The same things were measured in two ways. Each way mixes the same 10 hidden numbers, adds some noise and spreads widely along 6 directions of its own, which tell nothing about the thing.
In the rows, zero is written as 128.
Some things both ways: the first way, then the second way.
[128 160 145 119 141 113 110 160 144 135 104 162 104 147 142 128 176 121
 125 126 115 107 130 163 136 115 107]
[128 108 120 163 113 128 162 130 109 148 137  97 127 121 143 123 117 123
 107 185 149 103  88  71 162 126 125]

[125 135 130 149 135 140 133 131 130 122 137  99 129 132 136 142 120 105
 129 119 115 130  99 121 127 128 146]
[107 130 142 125 119 127 140 135 101 128 135 134 122 149 119 115 122 114
 132 110 125 134 126 166 113 114 119]

[189 112 107  78 195 203  94  63 115 135  75 108 105 106 134 127 177 111
 132 132 136 145 192 194  87  60  44]
[139 117 112 157 106 126 137 108 133 112  82 114 124 127  95 127 125 133
 100 124 160 118 124 145 153 136 143]

[156 143 131 143 124 136 119 144  85 142 124 129 112 134 155  86 146 112
 144 149 121 136 119 191 117 128  94]
[123 163 112  81 121 148 132 159 158 137 188 147 183 111 115 100 161 115
 120 144  93 150  84 137 116  96 102]

[124 183 156 191 124 168  96 139 136  93  86 159  51 143 106 126 138  93
  83 157  98 119  54 184 131  91  18]
[143 130 106 159 144 149 166 113 152 123 120 101 129  95 110 160 120 145
  84 179 174  96  93  85 158 138 148]

[145 153 135 127 143 142 144 136 202 110  71 141 157 153 102 162 213 154
 115  98  85 103  77 115 121 109 131]
[122 123 158 175  87  70 121 119 100 152 109 133  97 192  89 115 119 119
 129 142 169 114 167 109 131 109 118]

[180 147 108 123 140 112 113  97 100 186 127 126 118 113 119  86 144 116
 146 153 164 153 156 192 103  97 129]
[127 168  94 123 135 140 157 142 167 122 178 121 149  74 112 150 142 134
  88 182 137 115  84 113 141 109 136]

[139 169 119 126 117 106 106 103 128 183 123 169 104 117  78 107 157 105
 135 167 136 140 124 184 128  97 133]
[137 138 112 163  97 108 108 108 158 109 110 133 128 140  65 150 101 125
  84 138 185 132 156 114 135 117 161]

[141 137 130 132 136 150 104  79 132 137 109 139 105  86 149 123 135 115
 144 122 127 149 131 196 133  91  91]
[104 114 123 110 100 133  84 129 183 129 164 135 164 143 118 167 123 126
  82 167 146 110 116 107  98  88 176]

[130 154 134 155 121 105 133 135  94 134 165 133 122 125 145 142  91  80
 138 144 152 118 135 113 135 129 141]
[ 91  91 113 149 105 126 136 144  97 122 143 140 153 158 143  99 114 106
 158 104 120 139 129 172 138 125 134]

[140 184 150 175 118 116 158 165 131 116 123 112 139 145  94 139 152 100
 147 135 115  97  67  58 123 126 153]
[137 179  93 101 139  73 111 130 156  86 143 146 156  84  69 125 115 130
 128 121 108 148 138 193 160 133 112]

[145 112  97  71 164 133 135 117 139 120 141 140 144 150 132 170 205 135
 157  87 109  91 151 115 142 115 137]
[130 124 115 120  91 138 153 134 131 152 171 136 176 122 139 108 123 114
 111 148 132 132 123 112 135 102  89]

[186 157 149 123 136 133 125 120 111 128 114 135 122 131 118 122 183 119
 149 129 136 115 109 133 115 116  90]
[120  88 125 165  83  93 120 143 102 135 122 121 153 160 136  73 139 117
 132 146 125 119 116 120 168 131 112]

[184 114 124  63 168 121 111  73 120 169 118 123 170 126 125 122 192 153
 171 120 152 132 141 143 111 111 134]
[133  96 140 144 121 102 140 136  88 134  89 111 119 121 167  99 111 146
 130 143 134 104  94 137 190 162 101]

[125 120 118 146 170 154 121 140 123 103  83 124  92 147 170 129 121 100
  92 126 107 138 162 193 112 117  74]
[113 161 105  99 135 130 100 131 153  96 136 156 140 107 108 145  97 121
 136  99 129 172 121 185 122 114 158]

[150 121 145 148 147 147 155 100 128  95 107 116 164 119 129 166 128  99
 142 119 126 115 132  99 109 120 122]
[127 105 113 148  76  41  69 140 124 142  95 132 143 164 111  69 137 127
 145 155 116 121 119 112 188 138 101]

[171 108  98 113 116 125 123  51 121 186 167 110 144 103 102 124 117 121
 149 137 173 163 115 176 119 107 149]
[118 154 161 137 107 126 125 136 136 130 170 149 153 163 100 119 155 115
 109 129 152 127 160 135  93  83 126]

[162 195 110 172 139 135 102  87 121 177 112 120 100  95  34 110 150 110
 118 160 153 152  91 125 115  81 124]
[106 143 102 128  89 117 104 128 155 135 131 135 138 140  95 134 133 117
 104 143 139 122 123 126 121  99 141]

[121 166 110 141 108 103 128 116  95 145 152 126 112 123 126 115 137 116
 170 121 106 132  81 139 156 138 171]
[122 127  84 108  85 123 141 126 158 132 159 122 119  84 119 166  95 126
  52 178 143 116  88 118 124 101 124]

[120  80 153 128 116  78 155 135  90 109 170 118 143 165 181 153  76  83
 141 126 138 122 133 134 139 191 168]
[104 135 141 160 162 180 202 146 103 116 153 100 131  95 163 147 143 141
 103 152 153  81  90 143 144 137 150]

[106  91 160 114 146 103 166 156 167  70 108 150 156 158 167 189 167 125
 132  60  72  94 120 109 157 177 164]
[ 97 149 149  90  89 129  76 145 168 155 194 135 192 154 133 131 153 112
  99 177 118 113 122  86  97  68 144]

[103 131 114 166 145  79 142 111  99 128 131 154 146 122 115 119 117 114
 146 122 120 123 120 131 144 145 163]
[ 73 134 101 105 108 120  97 153 148 122 142 181 130 156 103 159  78 124
 119  90 141 137 150 202  97 120 147]

[159  98 115  96 165 102 134  77 160 146 110 120 153 134  99 134 185 137
 151 101 142 118 129 152 112 106 136]
[128 169 131  79 164 131  97 160 177 108 176 169 191  76 168 146 109 158
 112 141 139 131 115 151 153 135 119]

[116 129 122 135 137 104 130 109  90 101 142 123 121 155 138 123 147 126
 166 107  99 110  73 132 152 152 126]
[122 156 133 105  83 123 152 136 123 145 141 147 115 120 108 144 100 129
  66 127 151 117 144 164 112 108  86]

[114 146  90 170 154 186 129 118 116  74 118 112  74 118 127 171 113  79
  99 105  83 126 139 130 141 105  96]
[110 100  82 156  74 130 136 118 117 121 109 127 111 153  80 122  93  96
 106 110 144 151 121 146 118 115 146]

[206 122  91  94 131 135 118  87 108 188 132 140 165 105 124  93 220 192
 172  95 132 148 104 183 125 125 141]
[124 154 116  87 176 165 181 167 146 129 208 114 166  83 117 130 154 128
 117 180  83 121  42 129 126 122 118]

Other things, the second way, with their names:
q_575: [119 160 147 136 137 164 167 137 115 131 183 122 156 124 130 108 165 107
 122 142 132 129 112 117 107  89 118]
q_952: [121 128 125 109 129 140 124 144 134 121 135 156 186 148 114  96 127 120
 165  88 111 160 134 183 138 132 123]
q_646: [163 165 123  83  85  89  68 139 158 144 150 111 179  76 161  64 174 123
 102 205  89 146  50  56 178  91  79]
q_249: [118 148 127 148 123 107 167 154  76 143 131 136 123 142 112  69 140 114
 158 118 115 137 118 154 158 135  72]
q_201: [126 146 122  82 142 133 154 121 153 114 156 139 137  80 130 187  83 146
 100 133 140 122 128 188 123 121 132]
q_13: [128 132 119 132 128 151 170 137 111 136 140 121 151 137  90 111 113 112
 120 129 125 132 115 127 135 135 106]
q_685: [ 90 103 146 114  89 138  75 132 151 158 156 177 191 182 190 117 130 124
 144 112 157 128 163 128 103  82 125]
q_531: [136 147 187  76 114 162 116 169 137 159 155 155 199 133 184  87 154 143
 120 131 120 134 105 133 137 117  85]
q_812: [109  81 145 147  78 119 150 166  90 173 154 127 170 189 140  63 153 111
 145 152 106 112 109 111 148 123  93]
q_960: [110  86 109 142  92 126 121 127 111 125 113 152 119 149 146 111  95 117
 120  97 151 145 125 160 124 119 114]
q_755: [125 186 142 127 111 143 184  99 154 165 159 108 116 119  86 185 147 130
  91 179 172  91 143 101 100  69 138]
q_380: [114 131 106 143 109  73 112 124 118 122 123 126 131 146  89 105 127 111
 159 133 114 137 131 147 153 120 129]
q_792: [ 95  89 110  96  66 161 157 140 147 177 195 146 177 156 156 126 139 105
 132 143 112 136 107 139  91  67 123]
q_524: [106 135 175 125 117 156 122 161 106 131 141 141 162 192  97  89 152 106
 134  96 114 143 131 159  99 116 137]
q_266: [116 139 130 134 131 119 142 149 117 127 182 143 140 141 111 109 129 107
 134 139 124 146 116 128 114 103 114]
q_75: [106 110 155 164  92 115 148 134 117 146 151 142 157 188 108 128 125 121
 136 126 161 110 183 144 124 109 142]
q_909: [134 143 166 122 152 116 128 104 139 104 134 114 161 119 113 156 123 141
 118 135 148 100 160 154 136 124 151]
q_712: [141 171 136 126 116 140 172 145 145 138 171 124 162 112  97 120 160 127
 112 161 131 130 112 125 141 105 126]
q_418: [144 145 144 128 145 111 147 158 115 130 138 137 166 108 142 106 107 146
 142 143 133 129 119 135 194 161 100]
q_238: [160 101 155 120  99  54  67 125  93 115  96 123 134 138 141  64 100 117
 150 134 105 168 105 121 179 137  99]
q_547: [117  89 127 174 101  51  97 104  95 145  78 111  96 160 146  99 129 132
 137 158 152  85 127  97 170 129  98]
q_872: [113  88 160 181 101  83 114 140  69 120  88 140  81 164 163  98 103 138
  98 117 177 101 139 144 147 144  98]
q_990: [ 78 113  96 146 100 160 149 126 152 153 149 128 142 153 131 144 165 120
 127 146 145  97 110 132 103  85 160]
q_860: [158 221 145  93 211 189 230 138 148 107 205  90 166  30  93 167 155 141
  94 182 116 111  78 132 138 125 128]
q_647: [136 138 124 130 116 119 140 106 158 123 123 154 135 112 134 157 115 150
 119 118 179 126 157 169 136 109 127]
q_529: [102  94 130 161 153 144 149 110 135 103 147 110 135 133 129 177 115 134
 103 147 167  84 130 137 115 122 180]
q_517: [ 95  97  92 167  81  57  82 117 131 151 118 126 104 155 145 120 127 120
 149 178 147 113 110  85 156  96 145]
q_60: [138 139 138 133 160 117 140 136 129 127 126 117 139 144  75 114 139 130
 144 148 119 124 100 122 147 142 130]
q_39: [127 158 143 100  95 119  93 171 156 134 159 172 178 156  88 100 134 125
 102 124 123 150 134 146 121 116 109]
q_805: [ 86 119 108 169  67 106 142 129  99 167 117 130  97 181 111 108 138 104
 142 135 145 117 130 123 125  95 122]
q_420: [147 145 119  97 168 111 114 131 140 115 124 114 170  80 146 110 128 143
 157 154  98 132  78 130 190 151 115]
q_903: [115  80 102 145  88 128 149 137 110 168 105 109 133 120 194 110 115 138
 133 169 138 103  70  99 190 139 115]
q_348: [ 98  93 123 139  96 111 102 126 130 143 121 154 145 175 143 119 117 124
 155 112 147 131 145 150 127 110 138]
q_51: [142 169 148 116 185 156 252 159 104 149 182  90 116  69 116 156 133 152
  97 199 122  78  64 122 153 149  91]
q_545: [114 137  99 119 115 114  83 140 196 137 170 162 173 127 131 144 135 139
 111 171 153 122 116  95 131  98 140]
q_764: [115 139 119 117 110 115  94 129 141  98 139 127 135 115 110 137 110 117
  84 135 132 133 114 145 119 111 148]
q_597: [111 124 121  78 204 184 105 153 169 100 146 128 194  76 191 161 100 159
 129 144 118 112  58 142 160 165 168]
q_324: [ 84 119  80 118  69 110  81 140 183 166 182 166 166 150 147 141 125 117
 113 171 148 122 124  89 111  69 131]
q_563: [131 117 142 116  80  82  91 148 120 175  87 146 136 154 158  84 123 147
 131 147 134 114 112 114 179 140  71]
q_655: [124 125 151 148 168 150 182 160 106 126 144 124 158 137 120 108 143 142
 125 134 132  93 112 147 153 163 105]
q_654: [102 112 118 146 127 144 165 134 119 151 151 122 143 150 134 120 145 118
 151 145 130 113 105 124 129 112 133]
q_590: [132 118 146 135 158 184 176 139 101 128 112  93 129 113 151 122 123 132
 132 141 127 126  58 125 156 150 151]
q_507: [137 143 139 109 136 133 128 147 156 114 150 152 179 114 122 129 122 145
 106 126 141 127 132 160 142 136 119]
q_289: [123 117 118 118 119 125 137 147 108 139 163 120 155 126 144  72 150  99
 164 150  84 159  66 116 144 106 107]
q_21: [130 127 127 171 139 164 213 138 101 137 120  98 129 128 103 118 144 130
 133 144 142 106  96 132 162 148 135]
q_868: [ 77  85 101 160 117 120 128 157 111 152 137 129 122 172 135 122 116 118
 145 155 130 105  89 111 138 132 147]
q_193: [143 101 170  93 139  72  62 132  93 101  98 126 162 145 140  78  91 122
 175 104  83 163 118 167 170 156 115]
q_203: [122 103  87 117 149  98  55 144 146  77 100 156 144 116 134  99  99 131
 147 101 111 167  81 172 162 157 140]
q_950: [146 144 105 133 127 101 124 162 155 111 163 153 151  97 111 123 102 142
  91 162 147 140 105 118 165 142 109]
q_696: [113 172 155 135 101 120 153 127 116 153 160 132 123 158  79 137 134 113
  92 145 156 105 163 118  94  88 102]
q_483: [105 115  66 154 122 136 140 132 148  93 160 144 141 106 113 140 105 116
  98 125 150 136 113 153 126 120 145]
q_525: [112 118 120 132 117 119 123 133 117 120 104 123 108 121 140 135 100 132
 136 129 135 136  94 156 154 135 159]
q_854: [ 97 163 146 131  89 118 124 155 117 165 182 151 161 164 134  94 152 105
 134 146 132 129 143 105 115  79  98]
q_484: [ 84 101 152 136  67 126 120 156 106 184 120 155 128 209 145 104 131 122
 138 121 143 111 136 136 115 107 112]
q_535: [ 92 107 114 130 106 135 112 152 141 176 143 135 157 143 200 110 151 135
 157 174 133 107  76  84 157 107 131]
q_253: [147 156 109 129 106  92 124 121 135 118  90 124 103 119  51 131 102 130
  91 136 141 134 120 143 151 139 118]
q_59: [104 124  83 130 105 141 165 146 148 112 164 137 160 113 101 136 131 121
 113 127 121 129 114 188 133 120 150]
q_364: [169 140 121 110 123  86 116 137 124 135 119 108 141  85 132  84 122 135
 120 182 105 140  61  85 194 143  79]
q_281: [104 156  68 104 112 148 118 110 198 117 139 143 164  94 112 167 137 130
 120 127 141 131 119 167 123  93 168]
q_112: [107 147 127 115 184 229 218 157 137 133 195  99 170 105 118 152 157 122
 123 160 109 109  54 127 110 123 166]
q_965: [ 95  93 101 165  88  96 109 134 112 146 131 121 124 151 161  98 134 112
 146 161 133 120  95  95 153 106 134]
q_342: [ 94 123 110 145 133 135 153 111 135 110 149 135 146 117 148 158 123 129
 145 114 154 114 151 184 128 106 161]
q_476: [136 130 125 121 111 131 149 140 138 130 153 117 157 107 125 113 147 131
  90 161 123 111  93 127 144 120 106]
q_157: [ 97 110 136 160 118 101 107 131  88 123  99 127 102 186  87 109 103 110
 114 111 141 108 140 136 116 138 118]
q_862: [117 112 118 115 122 138 102 119 156 100 119 154 174 110 162 150  92 146
 107 100 163 123 151 181 142 134 142]
q_212: [ 76 103 129 147 103 116 147 143  96 177 139  99 112 144 189 120 157 130
 135 190 125  63  78  96 148 108 120]
q_938: [122 133  53 105 102 140 131 134 186 139 178 122 188  77 136 123 150 120
 105 186 108 128  63  94 151  96 123]
q_735: [117 130 107 127 127  91  99 116 173 103 130 134 155 110 104 175  97 151
  85 150 160  87 153 149 149 135 151]
q_390: [ 99  95 134 120 104 109  76 119 108  97  87 145 108 131 175 135  73 131
 114  85 151 135 133 194 130 130 144]
q_795: [ 79  84  85 152  72 160 141 115 135 150 125 133 121 152 156 132 145 115
 101 126 157 101 107 138  97  85 137]
q_809: [105 116 120 130 122 142 134 150 148 128 152 157 140 144 126 144 116 135
 106 129 153 121 119 151 113 120 140]
q_467: [102 146 141  91 149 120 109 132 139 116 157 161 154 135 124 160  87 128
 151 101 130 140 158 189 111 116 143]
q_614: [139 141 100 135 107  95 147 123 133 116 120 118 121  81 123 136 111 139
 106 154 143 122 110 149 177 132 121]
q_769: [101 133 165 111  81 138 138 150 132 196 185 146 167 209  94 115 154 106
 113 157 128 105 148  91  75  74  97]
q_162: [113 164 127 105 131 123 110 147 159  93 211 162 192 117 100 146  97 110
 120 123 127 164 159 163 110  98 155]
q_569: [ 85 123 113 127 145 124 153 143 112 122 161 125 118 129 122 143 121 123
 112 139 121  94 107 161 111 123 122]
q_713: [104 155 101 101 174 191 181 149 147 108 143 112 171  71 135 162 126 144
 132 130 111 110  76 189 160 155 169]
q_851: [109 122 168 116 181 123 129 164 112 126 159 137 145 133 159 136 107 149
 129 149 130  95 105 137 141 155 119]
q_206: [117 113 111 160 114 114 138 140 131 122 126 108 126 114 130 132 129 142
  84 175 149  86  91 111 164 140 138]
q_574: [125 123  97 120 116 139 146 152 170 156 185 129 183 102 152 124 149 137
 113 198 127 109  73  82 157 111 119]
q_622: [105 154 115 120 143 177 167 108 168 122 182  89 148  89 109 195 141 123
  73 185 146  84  97 103  96  85 181]
q_521: [127 105 119 137  93 108 116 136 120 121  94 138 133 130 133 122  82 138
 110 119 151 130 129 158 169 152 126]
q_437: [144 126 148 168  80 103 154 109  77 145 112 121 106 143 134  80 131 109
 121 128 160 138 141 110 144 101  75]
q_745: [133 141 115 110 109 132 152 123 158 134 173 145 169 113 108 150 108 127
  94 143 151 124 149 136 120 102 108]
q_817: [106 170  96 111 128 141 135 138 164 137 183 139 187 129  85 117 165 107
 145 142 106 137 121 131 117  90 130]
q_930: [133 165 122 151 114  94 122 125 166 124 134 109 159 130  62 136 160 134
 112 178 141 100 134 109 163 118 162]
q_923: [115 112  94 109 102 120 102 105 175 131 153 144 135 104 160 173  94 131
 111 157 159 137 112 119 117  82 155]
q_471: [115 126 160 118 127 112 118 150  93 141 104 129 116 142 154 108 111 138
 137 130 126 118 103 144 154 144 109]
q_601: [ 90 136  99  91 106 137 117 145 165 143 172 166 155 126 140 155 110 127
 118 130 133 132 121 160 103  96 131]
q_717: [124 135 115 125 153 146 118 154 169 103 164 129 189 105 122 131 139 138
 107 160 126 118  89 123 151 137 158]
q_167: [144 159 158 137 138 161 183 131 101 117 141 104 146 119  88 112 138 116
  96 130 133 122 121 136 128 128 112]
q_822: [ 81  94  88 156 108 137 140 131 122 113 121 108  98 149  85 158 103 109
  96 138 137 109  93 149 111 125 186]
q_994: [117 115 108 119 161 142 143 158 139 109 166  98 155  70 161 143 119 144
  85 193 113  90  43 109 166 152 142]
q_431: [113 101 150 201  94 115 140 121  84 121  97 139 110 191 104 107 111 119
 102  95 191 109 183 143 124 130 121]

Some of these things the first way, each followed by its name:
[177 130 121 115 124 119 118 104 104 139 126 172 142 135 123 116 183 150
 148 131 130 120 112 174 128 132 104] | q_574
[143 169 157 115 144  82 115 158 143 203  89 153 158 140 111 105 151 106
 127 187 158 137 168 144  97 107 180] | q_535
[150 166 144  93 171 103 120 132 175 146  81 144 138 140 129 130 195 117
 150 130 140  93 157 140 108  75 119] | q_418
[135 169 148 144 121 177 120 128 169 108 104  91 100 130 139 153 150 116
 119 112  97 132  55 137 133  97  97] | q_238
[158  73  76 121 127 125 141  33 102 134 159 134 164 112 116 139 129 145
 155 105 134 153 111 170 134 141 147] | q_809
[138 121  96 123 135 151 106  79 127 145 140 134 127 125 142 142 122 134
 117 131 128 155 115 181 134 109 119] | q_923
[112  99 114  76 109  92 134 135 122 187 193 105 162 167 144 141 100  81
 157 167 149 138 150 134 137 148 230] | q_437
[136 121 123 130 118 100 115  90  85 137 167 148 150 133 177 108 124 154
 173 119 140 130  74 174 150 148 121] | q_51
[135 113 125 110 170 161 139 139 153 108 100 126 155 140 168 172 148 110
 125 115 111 113 179 125 112 112 126] | q_654
[144 117 105 148 149 158 150  78 171 112  98 120 139 113  99 167 137 110
 109 113 120 132 131 147 110  89 117] | q_545
[137  72 121 130 139 114 147 121  97 106 147 139 151 152 176 158  95 112
 106 120 131 134 163 153 126 176 146] | q_965
[159 202 115 111 149 181 108 124 144 137 102 117 122 105 147 141 184 127
 159 120 109 119 123 111 124  64 112] | q_792
[162 135 113 124 105 100 156  80 119 134 177 142 179 118  84 171 166 141
 178 102 129 112  70  59 154 151 197] | q_812
[147 119 100 132 107  99 132 102  49 168 197 148 139 127 116 121  94  95
 153 164 156 141 144 139 143 155 173] | q_938
[144 140 106 163 106 105 132 122  73 149 171 132  97 122 113 103 102  87
 139 148 149 140 129 173 133 127 131] | q_483
[168 196 150 177 129 120  98 141 124 180  93 148 116 123 109  91 125 116
  92 185 165 152 113 166  96  95 108] | q_517
[ 80  79 154 147 129 102 178 118 185  79 137 117 182 136 164 189 115 118
 147  68  95  99  81 102 152 160 171] | q_851
[133 146 107 127 155 148 136 108 142 124  88 121 134 127  94 139 181 125
 142 112  88 126 117 121 122 106 146] | q_253
[172 133 109 135 135 151 131 109 127 182 102 105 138 106  85  99 169 120
 135 140 130 160 131 172  95 102 138] | q_203
[142 112 142  78 154  98 123 141 132 156 112 153 133 151 142 111 181 105
 157 139 131 106 174 190 116 113 112] | q_431
[122  87 128 108 142 108 130  68 104 124 177 129 140 139 122 163 107  91
 154 128 145 114 125 116 145 140 138] | q_862
[110  98 115  77 141 105 143 125 130 116 158 161 166 157 168 162 162 121
 175 105 103  88 148 131 156 141 158] | q_745
[155 121 129 143 116 122 107  84  86 158 146 143 114 110 120 101 126 118
 138 143 145 153  97 192 134 134 102] | q_524
[165 115 135 144 115 156 140 115 118  99 132  79 113 154 110 152 136 109
 107 112 104 145  57 126 124 160 129] | q_646
[167 183 148 156 148 141 118 166 129 123  89 149 124 142 127 126 180 132
 113 130 119 109 104 125 112 115  87] | q_380
[165 109 158  61 167 130 105 100 154 137 111 149 158 136 153 153 209 157
 152  97 131 100 120 143 129 111  92] | q_909
[144 127 145  91 137  89 148 153 106 123 124 137 161 173 168 132 165 118
 166 134 109 108 141 121 124 163 178] | q_614
[116 136 146 152 133 143 142 125 151 110 136 110 149 141 111 182 115  98
 113 129 120 117  84  79 132 128 146] | q_420
[137 127 131 141 148 156 125 119 140  99 106 147 143 146 132 158 151 128
 112 120 105 115 101 134 122 123  96] | q_348
[157 130 138 109 141 150  96  88 144 138 131 131 139 121 134 145 181 162
 142  93 126 123  62 139 147 115  91] | q_193
[135 113 130 100 153  62 140 159 132 156 135 156 157 166 139 131 161 122
 130 124 141 106 164 142 125 151 178] | q_854
[107 165 133 142 153 140 103 160 125 123 116 164  87 133 139 125 159 100
 128 133 108  99 133 162 143  92  70] | q_13
[154 114 133 102 126 116 133 177 141 145 128 126 129 175 135 132 182 126
 121 117 112 118 117 155 123 150 148] | q_575
[166 155 115 138 130 157 142  99 144 101 115 104 119 130 112 161 151 114
 124 117 118 126  97 116 121 110 124] | q_712
[128 126 124 165 130 146 166  91 141  65 104 117 122 129 114 156 146 105
 141  92  81 114  74 133 134 127 111] | q_39
[156 117 120 111 156 128 119 109 118 137  98 132 137 135 154 127 147 133
 125 125 121 145 150 169 117 132 139] | q_525
[168 111  98 112 144 168 120 112 113 148 141 102 134 123 168 136 130 126
 123 118 134 153 160 170 113 116 125] | q_289
[141 144 121 149 129 145  98  91 110 143 160 104  83 118 151 124  91 101
 123 134 157 146 104 172 132  94  83] | q_860
[131 155 106 154 115 131 144 131 162 162 138  95 125 108 120 136 114  96
 132 126 138 142 123 137 123  90 173] | q_266
[108 142 147 170 133 135 135 150  82  97 133 138 116 156 142 148  76  60
 109 173 117 127 135 116 122 147 125] | q_281
[101 138 159  99 155  92 140 151 121 106 102 153 138 158 171 137 151  89
 166 132 102  90 160 134 133 137 146] | q_521
[170 181 133 162 130 143 139  94 164 146 106 100 108  86  57 142 160  93
 132 123 139 130 104 115 110  69 128] | q_717
[118 134 166 103 139  89 120 162 118 154 114 116 130 159 150 107 150 111
 153 136 114 124 114 145 129 154 160] | q_390
[137 141 122 154 152 122 134 143 110 127 111 142 138 148 123 135 128 113
 106 144 125 127 138 121 117 144 142] | q_805
[109 171 149 156 136 140 104 131 141 118 109 174 115 122 140 125 160 127
 139 126 103 103  79 159 145  95  65] | q_769
[171 187 168 164 151 155 122 125 150  99  59 141  99 114 109 142 162  96
 110 140 128 114 115 130  98  78  54] | q_930
[110 135 123 121 130 113 115 114 141 150 142 150 150 147 125 155 120 122
 121 147 126 132 105 124 141 131 171] | q_755
